The same things were measured in two ways. Each way mixes the same 9 hidden numbers, adds some noise and spreads widely along 6 directions of its own, which tell nothing about the thing.
In the rows, zero is written as 128.
Some things both ways: the first way, then the second way.
[127 117 148 180 108 144 132 122 106 154 104 121  61 137 131 201 135  70
 137 139 155 169 149 174  87]
[172 114  69 157 140  38 181  92  42 112 125 127 174 158 157  67]

[120 152 144 104 117 128 138 144 142  99 114 110 157 125 145 101 127 150
 111 110 157 117 115  91  87]
[114 121 130 103 151 120 116 153 118 153  93 131 130 153 104 116]

[142  88 119 120 158 146 201 122 153  96 153  78 165 142  92  95  96 134
 145 105 135 135 141 106 152]
[155 168  90 146 153 107 100 147  93 126  89 165 138 101 151  73]

[ 95 138 143 123 124 111 169 110  87 136 173 118 118 130 175 115 148 148
 137  87 134 102 151  90 143]
[ 73 136 160 141 161 119 141 156 131 139  81 142 127 105 107  73]

[134 118  68 111 163 141 143 160 155 143 143 121 104 134 112 125 104  77
 159 125 115 159 128 137 152]
[ 98 163 117 127 139 133 186 141 112 162 129 139 138 132 138 151]

[156 144 143 133 120 100 140  84  79 159 113 113 131 177 129 143 107 191
 147 160 158 113 119 182 126]
[154 150 102 131 135  93 110 137  88  95  93 174 155 110 188 120]

[135 108 105 127 118 128 145 127 104 166 139 127 107 168  83 173 115  92
 162 146 104 143 134 174 169]
[129 116 129 137  93 127 101 179 153 104 114 128 160 121 118  77]

[105 129 144 112  72 121  76 125  95 138 139 141 114 144 147 178 177 127
 138 161 141  98 114 114 117]
[ 65  55 146  74 118 139 144 136 118 150 137 126 113 190 104  88]

[105 143  79 108 126 105 106  94 107 202 189 178 116 104 126 180 180 158
 159 160 129  95 121 163 158]
[ 98 126 154 140 192 111 168 128  62 136  45 211 106 126 212 118]

[105 157  68  98 138 119 154 200 138 151 149 115 116 133 207 117 111 142
 180  75 158 137 115 156 101]
[100  85 126  98 128 158 154 132 151 138 194 133 108 105  85 171]

[144 118 104 135 172 124 141 158 141 133 121 131 150 111  80 115  94  81
 139 106  85 162 126 110 165]
[133 102 137 149 131  81 191 104  83 145 162 112 108 138 141 106]

[127 133 188 121  96 147 121  82 129 115 102 137 131 136  77 129 154 142
  91 135 117 109 133 137 138]
[102  93 155 150 139 128 115 115 182 188 128 190 134 119 127  97]

[162 113 135 127 149 131 167  98 136 114 116  86 160 168  63 135  91 139
 148 136 141 133 134 126 150]
[105 136  89 129 100 168 160 134 120  93 136 133 110  96  85  71]

[156 113 139 157 169 111 148  83 134 114 124 145 181 160  81 102  62 162
 102 126 105 118 140 101 189]
[189 153 148 116 184  91 122 161  88 177 112 109 105 134 181 171]

[149  48  85 140 141 150 120 137 150 151 169 110  75 121 117 179 137 110
 161 170 113 156 134 168 166]
[196 124  97 106 144 116  72 137  85 120  97 134 147 176 196 119]

[113 156 156 133  84 142  86 128 106 147  91 158 100  91 112 161 187  79
 123 141 140 146 115 180  69]
[120  98 136 144  90 123 109  84 177 110 174 135 139 119 126 119]

[162 141 112 129 138 106 119 134 110 173  96 134 115 160  79 168  97 124
 126 165  97 144 111 175 151]
[129 151 130 118  95 197 115 139 185  70 135 106 135 101  96 200]

[102 160  88 116 139 100 161 133  97 157 160 145 124 150  92 161 124  74
 168 101  95 125 146 102 174]
[ 81 109 184 124 179  71 136 175 123 215  64 128 158 190 111 143]

[128 104  96 111 142 139 174 170 136 141 153 110  87 123 123 113 120  86
 110 115  82 156 139 138 152]
[139 137 107 158 111 110 139  96 163 111 171 165 150  76 148 118]

[139 116  93  98 117 138 147 172 130 137 123 110  85 171  62 173 122  55
 151 135  73 157 131 169 162]
[160 110 107 136 140  65  70 117 144 195 115 180 221 194 175 177]

[116 121 107 101 121 125 154 148 126 130 160 114 119 147 142 129 130 131
 127 125 122 120 131 114 139]
[108 146 121 101 118 172  68 144 216 115 132 160 151  95  97 182]

[134 142 134 115 114 134 109 109 136 164 118 139 101 133 119 172 148 159
 118 156 134 112 124 158 130]
[163 168 121 131 119 168  67 155 155 105  54 148 160 132 124 182]

[108 122 142 129  68 138 135 140  87 174 112 147  94 170  87 188 136  42
 102 155  95 140 137 160 137]
[200 141  87 133  78  57  79  95 143 128 163 139 184 137 146 161]

[113 101  82 106 131 133 201 172 117 143 169  98 119 157 135 116 102  75
 151 104 108 149 139 131 149]
[147 164 104 105 170 101 133 119  85 176 166 127 125 128 161 152]

[106 177  95  82 116 124 100 175 156 173 121 158 152 108 146 141 143 139
 131 123 150 111  90 127  99]
[102 141 143 124 149 128 118 159 129 143  32 184 153 137 111 183]

[115  91 111 145 124 151 123 131 136 152 156 125  83 132 154 165 140 106
 166 136 153 142 139 153 130]
[168 122  93 104  93 136 127 122 106 118 174 100 116 139 121 122]

[143 107 165 163 150 156 117 100 161  93 111 116  93 124 173  95 108 161
 102 121 159 142 144 122 113]
[181 162 103 147 149  75 125 142 104 149 106 143 171 129 174 121]

[133 135 205 160 128 139 121  57 143  74 109 118 147 133 121 127 135 181
 108 108 178 101 149  68 114]
[156 196 109 127 167 154  95 141  99 139  55 102 132 155 105 164]

Other things, the second way, with their names:
j400: [201 152 101 114  92 119 108 155 111  99 120  96 151 146 155 122]
j69: [ 79 159 144 114 171 125 139 140  85 158  24 152 144 184 126 169]
j437: [146  72 145 151 108 112 120 154 118 157 121 108 139 167 110  70]
j761: [127 142 107 162  96 127 149 105 134  95 149 167 135  74 136 123]
j152: [109 146 124 131  56 140 146  90 157 102 206 115 120  98 103 185]
j361: [179 117 103 136 136 122  91 108  81 118 103 141 150 173 177 135]
j536: [ 91 147 150 109 112 149 133 196 109 105  85  64 112 147  87  74]
j669: [163 140 105 123 132 137 156  78  66 154 167  97  97 152 136 139]
j545: [146 122 113 128 126 190 146 113 124 155 181 113  96 124 109 158]
j565: [161 140 135 117 161 145 101 111  96 120 100 105 123 165 160 168]
j9: [123 171 139 127 142 176 144 151 117 120 114  68 127 143 109 180]
j239: [107  83 148 126 147 143 143  97 126 185 133 169 101 145 122 124]
j161: [175 139 157 100 134 189  82 162 143 127 149  75  92 119 138 165]
j509: [ 90 182 108 159 125 159 205 130  99  85 126 136 115  66 128 103]
j38: [155 106 144 138 123 108  58 151 155 143  63 153 160 143 109  93]
j563: [154 155  71  96 109 151 169  98 109 121 205 114 114 118 126 178]
j588: [ 84  91 137 118 140 125 141  88 198 162 171 195 119  95 101 165]
j981: [145 153 102 108 127 124  68 164 153 112  98 164 158 123 151 134]
j378: [100 150 115  90 117 209 160  99 146 120 190 133  63  78  92 162]
j367: [140 156 133 158 184 130 143 169  97 142  52 133 159 147 168 116]
j51: [188 186 121 103  97 154  55 143 146  91 147  59 108 123 115 201]
j993: [119 112 110 163 127  80 168 109 114 113 120 193 142  93 155  57]
j537: [110  93 112 115 120 149 110 119 157  93 176 157 131 109 147 127]
j286: [123 205 105 137 124 192 138 178 109  95  98 107 137  87 111 131]
j534: [157 183  87 105 113 195 133 182  66  91 101  66  94 119  88  71]
j608: [112  65 150 125 137  94 151 139 153 157 144 147 130 131 112 105]
j631: [121  97 158 150  88 143 152 163 137 116 126  68 120 140  76  76]
j921: [111  98 112 113 138  71 153  82 112 116 167 206 131 114 206 135]
j87: [101  50 138  88 141 116 118 168  97 169 101 145 138 205 138  64]
j596: [136 101 121 151 106 114 130 169 135  83  83 154 166 115 136  54]
j889: [173 200  84 135  92 132 120 141 109  84 113  89 148 112 100 149]
j613: [163 146 103 125  92 112  82 129 122  97 120 108 165 150 134 130]

Some of these things the first way, each followed by its name:
[120  87  94 122 157 124 132 155 137 112 176 130 171 114 107 112 115  78
 157 111  94 136 127  43 183] : j536
[110 121 165 122  58 155 118 116 131 126 105 138 170 157  90 160 142 119
 104 147 160 104 111 137  97] : j534
[120 142 103  86 146 128 108 210 157 117 110 145 196 105 101  72 101  71
 128  99  84 144  90  68 144] : j152
[101 135  80  78  87 128 159 149 123 132 175 130 116 148 121 150 161 109
 113 143 120 108 126 133 121] : j981
[123 122 154 135 148 134 138 137 151  90 136 106 131 131 187  86 105 164
 115  90 149 121 138  53 126] : j889
[144 124 157 110 129 145 146 156 144 112  98  93 140 122 110 106 119 123
 114 109 121 145 117 120 116] : j669
[172 101 143 118 184 135 118 144 179  75 123  75 127 105 164  84 113 218
 145 107 136 136 119 107 135] : j361
[123 138 124 129 155 134 119 129 149 116 128 132 150 106 156  87 117 145
 137  99 155 129 120 108 114] : j509
[142  83  54 119 178 137 161 177 165 148 171 116  83 112  99 143 111  85
 150 121  68 169 137 151 188] : j367
[164  89 147 145 183  98 150 101 110 119 160  82  92 136 153 122 111 200
 139 123  97 123 153  94 191] : j565
[175 107 156 176 151 127  75  70 131  94  86 132 168 141  80 138  99 160
 167 156 171 139 117 159 118] : j537
[112 107 132 127 135 134 106 131 151 117 147 156 164 118 118 113 124 127
 126 111 109 114 125  86 170] : j761
[137 113 139 128 133 117 158 103 110 132 137 113 134 190 122 128  91 168
 156 114 125 109 141 127 183] : j286
[ 83 154 127  85  80 144 123 178 143 125 132 154 123 112 124 142 178 103
 119  88 106 116 120 139 119] : j437
[139  61 122 125 117 140  74 142 153 105 143 134 158 142  86 156 128 109
 149 161 104 126 114  95 176] : j87
[143 124 120 125 136 142 151 121 137 149 115 115 113 159  70 164 114 123
 171 120 122 140 135 195 160] : j545
